The rows of a group lie close to one hidden flat surface of 11 dimensions, which may be shifted away from zero. Surfaces can cross.
Some rows, each with its group after it:
-210 29 62 -166 -200 257 -61 212 -164 299 -74 -3 -161 -85 52 108 4 152
 -10 -22 16 300 107 -28 46 -> z_973
63 -20 73 213 -107 -222 -10 -69 -39 6 -123 167 181 -112 133 -177 108
 -182 -199 39 162 142 -102 33 -15 -> z_32
-110 -233 -119 -7 -224 -99 52 196 -139 -132 167 -124 -304 -24 -257 270
 -124 229 51 -156 -132 25 215 -83 422 -> z_22
84 -110 67 170 -142 -210 -139 75 -127 51 -8 0 47 -150 7 -120 61 -46 -98
 -13 137 173 36 77 50 -> z_32
-90 399 330 -175 -114 103 44 23 -101 50 -218 26 51 152 -170 -185 -159
 156 -144 -183 -4 -330 -104 -158 139 -> z_973
-10 -73 31 -87 49 26 183 -89 386 61 -80 309 198 88 87 199 -25 -328 -21
 182 102 276 231 -39 -153 -> z_643
-32 -239 -99 -419 -196 -2 -24 83 117 13 35 188 -135 62 121 246 79 -195
 277 300 60 231 288 41 -120 -> z_643
51 103 214 27 30 175 -185 -236 204 102 -120 -49 194 -14 -214 -303 144
 -15 127 -98 199 -385 -26 105 -356 -> z_643
-114 -271 -554 25 208 79 118 -131 145 -37 -20 52 20 -80 413 407 260 -329
 -120 105 -75 239 -415 -36 116 -> z_973
140 -118 159 -412 -140 56 -183 308 106 243 -100 -202 -188 -93 2 -225 -6
 328 65 232 394 -84 152 16 -350 -> z_973
-3 19 83 -184 38 15 220 84 301 -48 -70 122 -17 133 100 76 -129 58 97 297
 179 135 231 -240 -133 -> z_643
-7 -288 42 142 86 -240 314 200 282 -91 -30 136 -150 245 186 310 -456 -50
 -120 164 109 680 695 -44 -225 -> z_643
144 98 33 -315 -158 -220 135 -20 268 50 -2 -63 -25 200 140 110 172 -144
 318 35 206 -37 54 -94 -225 -> z_22
127 -225 -50 581 29 -224 -33 39 -50 90 -102 -241 11 243 174 79 245 276
 147 -10 140 104 -9 -175 146 -> z_643
10 -159 -94 66 31 46 -52 181 -176 63 35 -2 -40 -84 26 101 -18 179 -207
 84 -88 77 -82 -23 304 -> z_973
59 -195 -55 19 -294 -249 -495 -100 -11 -175 -1 289 -85 -98 250 50 -39
 -333 -203 46 103 258 117 110 118 -> z_32
-34 -56 98 28 -36 -119 202 -8 -57 -4 39 93 206 -13 -354 -2 -55 -233 96
 -163 -134 3 163 157 50 -> z_643
-200 143 192 -72 -39 117 -119 -93 -58 -318 -96 333 34 -12 -65 -188 -246
 -78 32 189 -53 -29 135 -96 1 -> z_973
176 -79 -74 -30 124 -147 278 224 -157 191 -78 -32 -70 496 381 267 148
 165 177 302 -109 202 38 -161 105 -> z_22
-124 206 -96 -144 224 305 105 -149 147 -51 27 355 -9 187 330 323 -132
 -176 -115 260 -282 287 81 -105 64 -> z_22
-24 165 160 -336 57 159 -66 -205 353 -166 -284 253 207 78 227 -289 133
 -149 312 515 358 -260 -109 -223 -501 -> z_22
-89 -39 -52 -16 94 230 -116 -139 122 13 -34 -162 -38 129 -176 92 -13 21
 155 -224 -94 -258 -20 67 -73 -> z_32
166 20 87 -97 -93 -110 -84 109 247 123 64 -188 -102 -114 -25 37 -180 125
 -237 -199 205 56 138 31 -27 -> z_32
-145 520 43 -369 -49 157 -138 -194 198 -129 -58 26 67 53 88 162 -161
 -203 69 -253 -158 -94 -243 -184 168 -> z_22
152 50 -14 34 -19 -26 116 -102 242 226 32 36 119 81 32 166 204 -123 -97
 -89 44 1 -27 -2 90 -> z_643
65 -208 -16 215 157 -31 -223 163 -156 -40 54 -203 8 -1 -16 16 -125 223
 123 42 -63 114 68 -7 104 -> z_32
-43 279 181 -326 74 215 70 50 106 -119 -82 351 -54 87 188 -56 -255 122
 -71 507 -11 32 146 -283 -23 -> z_973
-45 49 -173 -200 -295 -321 -185 131 -12 -212 107 -148 -30 -211 81 222
 -49 -168 181 -202 8 203 -149 -196 440 -> z_32
-18 20 -56 -81 -153 -142 -2 72 -90 132 150 -23 103 -195 53 148 126 -302
 243 -122 -53 475 65 113 18 -> z_32
22 -42 25 -196 -306 -12 -195 192 -126 202 144 -4 -176 -196 62 57 129 101
 112 105 98 260 160 3 118 -> z_32
-140 267 166 -240 -343 176 243 -133 -162 203 -94 321 -103 85 118 -257
 581 16 278 413 170 -203 -53 -126 -234 -> z_32
171 -161 177 386 85 132 -353 -339 208 213 151 51 187 -389 -257 -445 175
 -199 -146 -89 247 -45 320 536 -659 -> z_22
-263 203 146 -19 -224 207 -20 204 -383 198 -107 -124 -136 -116 -165 -53
 -65 269 -96 -286 -77 72 -51 -64 237 -> z_973
-330 -127 -126 -169 -28 235 -125 58 113 -271 -99 101 6 -338 9 -2 -129
 -40 29 202 132 69 -152 -249 117 -> z_643
138 401 100 -5 -273 -649 462 2 25 -119 118 -7 136 -202 13 -209 17 -337
 -79 -229 165 185 -101 -69 -67 -> z_32
138 35 22 207 193 243 41 12 19 220 133 97 -5 42 134 42 206 281 74 385
 -59 125 143 -96 -5 -> z_22
59 179 -69 -202 -134 -86 55 -33 106 46 333 -37 -151 -1 20 311 -16 -122
 200 -161 -190 229 228 36 78 -> z_22
-27 -335 -139 113 61 -15 294 -80 197 -234 55 227 -94 -122 -53 -118 52
 -37 -143 361 176 -109 126 11 -228 -> z_22
-409 324 -76 180 72 366 151 -116 -92 -58 35 -100 -310 -138 198 -18 -108
 158 -8 -85 -102 283 -2 -112 -303 -> z_973
94 180 88 -630 -39 -50 98 -115 512 -208 -109 186 -45 180 191 -46 -90
 -249 167 310 286 -245 71 -152 -428 -> z_973
64 182 -48 -20 193 -42 85 -150 38 -192 69 -89 -91 69 103 -152 -113 -3 -1
 11 -43 -149 -50 67 -370 -> z_973
-212 -324 -111 117 -70 309 -124 -102 284 -45 -224 170 121 -210 -102 81
 185 17 -141 176 229 -175 -165 -234 265 -> z_22
-178 -321 -173 -334 3 208 -171 134 313 -195 -74 -49 -85 -122 -54 232
 -148 48 161 176 153 -14 32 -218 110 -> z_32
-60 77 -166 -284 151 284 7 -36 -195 53 -37 106 -224 254 222 162 30 95
 -151 153 -288 -191 -219 29 85 -> z_643
-207 85 -109 -49 9 170 -189 -28 9 -303 88 -96 -97 -388 8 -131 -99 58 160
 102 41 -6 -140 -161 -40 -> z_643
193 69 98 -142 -5 -80 -35 59 484 229 -105 -68 165 -72 158 80 -95 -80
 -223 -45 333 186 24 -72 -136 -> z_32
-158 14 94 2 -175 223 -36 1 -76 393 -138 88 -61 143 77 205 123 -66 -26
 -144 -23 287 204 109 -44 -> z_973
-465 329 122 -117 -312 285 88 -23 -7 88 -266 108 -68 17 -49 162 3 28 -76
 -256 5 26 -89 -313 315 -> z_973
-9 15 -3 8 -117 -136 5 35 -77 -110 114 -147 -115 -19 -160 -7 8 83 190
 -132 -40 -96 55 -19 87 -> z_22
-98 16 70 -163 66 -77 339 -14 210 -254 -98 274 152 273 185 96 -30 -211
 476 462 53 211 220 -300 -197 -> z_643
175 207 300 224 31 -171 366 -67 491 97 -87 -8 379 87 -214 -85 48 -17 60
 -89 295 -73 146 -218 -83 -> z_643
190 -175 58 -17 89 -3 -55 138 -63 234 53 55 -51 77 212 -30 19 72 20 314
 82 308 304 155 -293 -> z_22

New rows. What belongs after each?
-100 -199 10 187 -36 1 -219 3 70 -124 -41 -156 -93 -101 -27 -105 -84 73
 148 -56 184 83 155 -14 -189 -> z_643
-290 158 42 -189 -215 -63 -13 24 -158 -482 14 134 -45 -174 -196 -112
 -266 -44 36 -19 -101 -153 -85 -226 332 -> z_973
-106 -61 39 86 226 351 -266 -84 -388 36 -90 59 -27 129 -3 -199 -3 119 56
 105 -240 -170 -45 224 -224 -> z_643
-16 -50 -169 -11 106 -261 -64 -29 -10 -555 -34 324 29 44 452 89 -226
 -286 17 433 -99 277 -122 -263 212 -> z_32
106 -8 -3 -65 63 -134 36 -174 270 -237 -7 102 3 166 45 3 -53 -126 -5 95
 48 -212 26 -67 -71 -> z_973
3 -467 -236 264 -10 -155 305 -91 202 -80 94 107 -100 -109 -135 114 113
 -143 -318 -13 114 -29 140 167 -23 -> z_22
7 78 7 -344 -64 102 28 258 -25 -66 235 49 -273 -129 111 68 -88 268 263
 464 -27 220 273 -231 30 -> z_22
53 -311 -232 74 -42 -107 348 11 255 4 -22 54 -46 39 55 220 267 12 -64
 210 195 -50 -51 -175 123 -> z_22
-50 214 -16 -169 -101 230 -132 -103 166 74 -47 -107 -144 33 -59 111 25
 154 -163 -226 25 -334 -163 -96 170 -> z_32
95 -106 69 -85 5 95 -191 162 -14 326 -152 0 -1 242 215 218 16 114 10 74
 19 237 150 11 55 -> z_22
-259 -166 -93 -126 -359 -1 8 133 -121 56 -70 -78 -180 4 17 218 212 -3
 352 -57 80 199 78 -152 146 -> z_973
21 129 32 -41 16 135 104 140 -25 217 87 -14 -74 -197 3 -23 -7 221 -243
 33 17 102 10 -3 26 -> z_32
-256 -237 -85 -608 -142 49 459 176 -64 4 -116 504 246 101 -258 355 -29
 -427 -32 181 -261 -9 -12 -29 470 -> z_643
-39 -22 126 210 222 105 289 -39 253 43 -397 147 288 325 71 53 -29 39
 -141 161 127 -77 -98 -291 40 -> z_643
62 57 -126 -144 -149 -167 -248 177 132 -63 25 -44 -1 -317 251 221 -202
 -7 -310 -42 108 324 -236 -278 517 -> z_32
-204 -207 36 -39 50 295 -26 -132 198 -197 -182 346 -85 235 -25 124 -156
 -19 -53 263 7 -102 278 -96 -35 -> z_22
-78 -108 -1 105 -56 15 -122 1 -155 51 -5 -171 -110 -47 -51 -109 17 31 33
 -175 36 63 54 172 -217 -> z_973
185 327 18 31 147 -25 322 -1 23 21 335 -67 -197 139 72 60 14 254 89 123
 -205 -4 152 -91 -48 -> z_22
-187 158 114 -196 -186 -67 -58 -43 -50 -412 193 -29 -325 -173 -120 -247
 -347 -44 260 -36 31 57 388 48 -432 -> z_973
-212 -100 93 -88 -18 -96 204 85 138 -360 -131 81 47 28 -138 -46 -252 -73
 287 149 121 108 237 -237 -130 -> z_643
130 -85 -82 29 -52 -188 82 146 -161 146 128 -122 -114 172 76 207 44 48
 99 -82 -149 228 129 98 91 -> z_22
-186 -60 34 -4 -172 127 -98 1 -25 36 -111 76 -88 -23 14 32 24 -18 78 -6
 74 133 147 -19 -48 -> z_973
205 216 33 244 146 -110 123 -29 -236 60 235 -115 -8 191 102 -65 169 169
 277 54 -226 11 21 17 -16 -> z_643
-159 -71 -109 -227 -88 -140 110 -195 175 -234 -11 73 -177 206 -59 224
 -280 -429 -31 -314 -97 7 209 212 -229 -> z_643
-34 -166 49 166 125 59 59 55 290 49 -103 140 87 -23 101 104 -201 -18
 -122 205 177 416 296 -85 -119 -> z_643
103 -256 -92 -37 -69 -219 -223 -34 -133 204 -16 28 162 37 217 148 94
 -526 100 -134 -32 462 100 435 -249 -> z_22
-29 -141 -150 65 42 -66 -34 69 -140 76 -34 8 37 -40 104 166 -37 -121
 -239 -123 -128 218 -128 124 196 -> z_22
-176 82 -42 312 46 29 33 -164 -167 -249 286 254 -217 21 20 144 -283 -149
 -90 -92 -380 396 394 144 6 -> z_973
-346 -57 72 352 240 83 125 -99 154 -409 -331 101 269 9 -63 -165 -297
 -117 42 37 121 66 -31 -273 -107 -> z_643
190 -44 -10 45 -8 -107 110 60 115 217 -7 -112 18 93 111 37 231 118 55 79
 149 -34 -35 -43 -46 -> z_22
-42 -273 -93 -290 -147 132 -12 84 460 14 -57 183 -78 -290 63 88 56 15
 -129 381 389 55 76 -182 -18 -> z_22
37 -344 137 -33 -209 -124 -427 91 -55 209 -268 -154 89 114 -107 -36 -7
 -87 87 -270 199 0 140 258 -114 -> z_22
-83 -230 -8 -19 54 157 4 59 69 132 -220 111 49 70 -39 115 -77 -2 -274 36
 44 22 29 33 82 -> z_643
101 -195 -98 -323 -166 -210 -33 75 -17 70 18 129 86 48 -66 242 9 -287
 -103 -97 -91 5 -33 161 311 -> z_973
-101 -296 -10 182 -47 18 -198 -113 74 5 -194 -27 41 49 -91 28 6 -166 -43
 -199 129 -24 69 167 -115 -> z_643
-146 -59 -88 -22 133 220 -65 0 -115 -136 -160 -4 -120 99 140 -12 -81 147
 9 183 -35 -90 -104 -122 -18 -> z_643
-56 -136 -85 282 108 -45 46 -125 211 -74 -186 27 27 213 241 181 -42 -120
 -81 -9 95 201 54 -94 -83 -> z_643
125 -51 124 -62 -129 14 -451 180 -152 369 -206 -231 223 -39 147 -90 261
 96 337 19 194 150 -150 -24 36 -> z_22
-66 -108 -28 132 89 288 -246 29 -123 103 -18 -15 63 -294 -95 -123 16 151
 -118 60 -14 2 -98 50 83 -> z_643
158 306 117 482 200 -108 191 -163 68 49 134 -149 251 -37 -134 -136 65 22
 -16 -246 -97 -42 -52 -32 34 -> z_643
-154 85 22 -409 -243 52 -16 63 131 -121 47 215 -183 -149 -12 130 -256
 -123 -104 62 24 202 232 -42 56 -> z_973
-145 108 -26 -380 -121 -76 15 -19 74 -251 -250 36 33 212 167 91 -27 -214
 269 58 47 -136 -206 -262 68 -> z_22
-102 -198 68 -263 -44 281 -92 -28 310 184 -183 246 213 -176 -246 38 -116
 -233 -356 -28 155 -54 89 161 -62 -> z_643
-177 -67 30 -174 115 153 266 77 168 -106 -332 210 108 198 57 104 -120 19
 -63 262 81 -93 -90 -325 117 -> z_643
-61 -131 -21 -178 -7 259 -31 22 -14 242 44 219 149 -244 -267 119 -35
 -202 -398 -108 -173 36 8 264 201 -> z_643
-218 -44 35 114 -74 169 -349 -129 -123 -78 -66 75 90 74 -137 133 -3 -141
 215 -192 -189 18 46 33 209 -> z_22
186 -104 43 209 161 -297 -10 321 -51 9 21 -262 207 -75 80 -7 -121 133
 213 84 64 382 36 -111 72 -> z_32
-68 -195 -4 55 -2 51 -231 163 -265 -109 191 12 -249 -289 -47 -177 -254
 112 -12 130 -65 329 371 209 -192 -> z_973
-89 51 -238 -295 119 -68 188 49 289 -349 262 -202 -177 -140 -158 296
 -482 -75 -15 -259 -156 45 94 -53 50 -> z_32
-126 172 115 46 95 113 -1 -89 -305 -6 -103 129 80 213 105 -119 1 -81 189
 86 -191 64 1 66 -180 -> z_973
-253 157 -184 72 17 145 176 -9 88 -264 6 -220 -298 -188 71 -12 -56 320
 -34 -31 115 -126 -261 -377 67 -> z_973
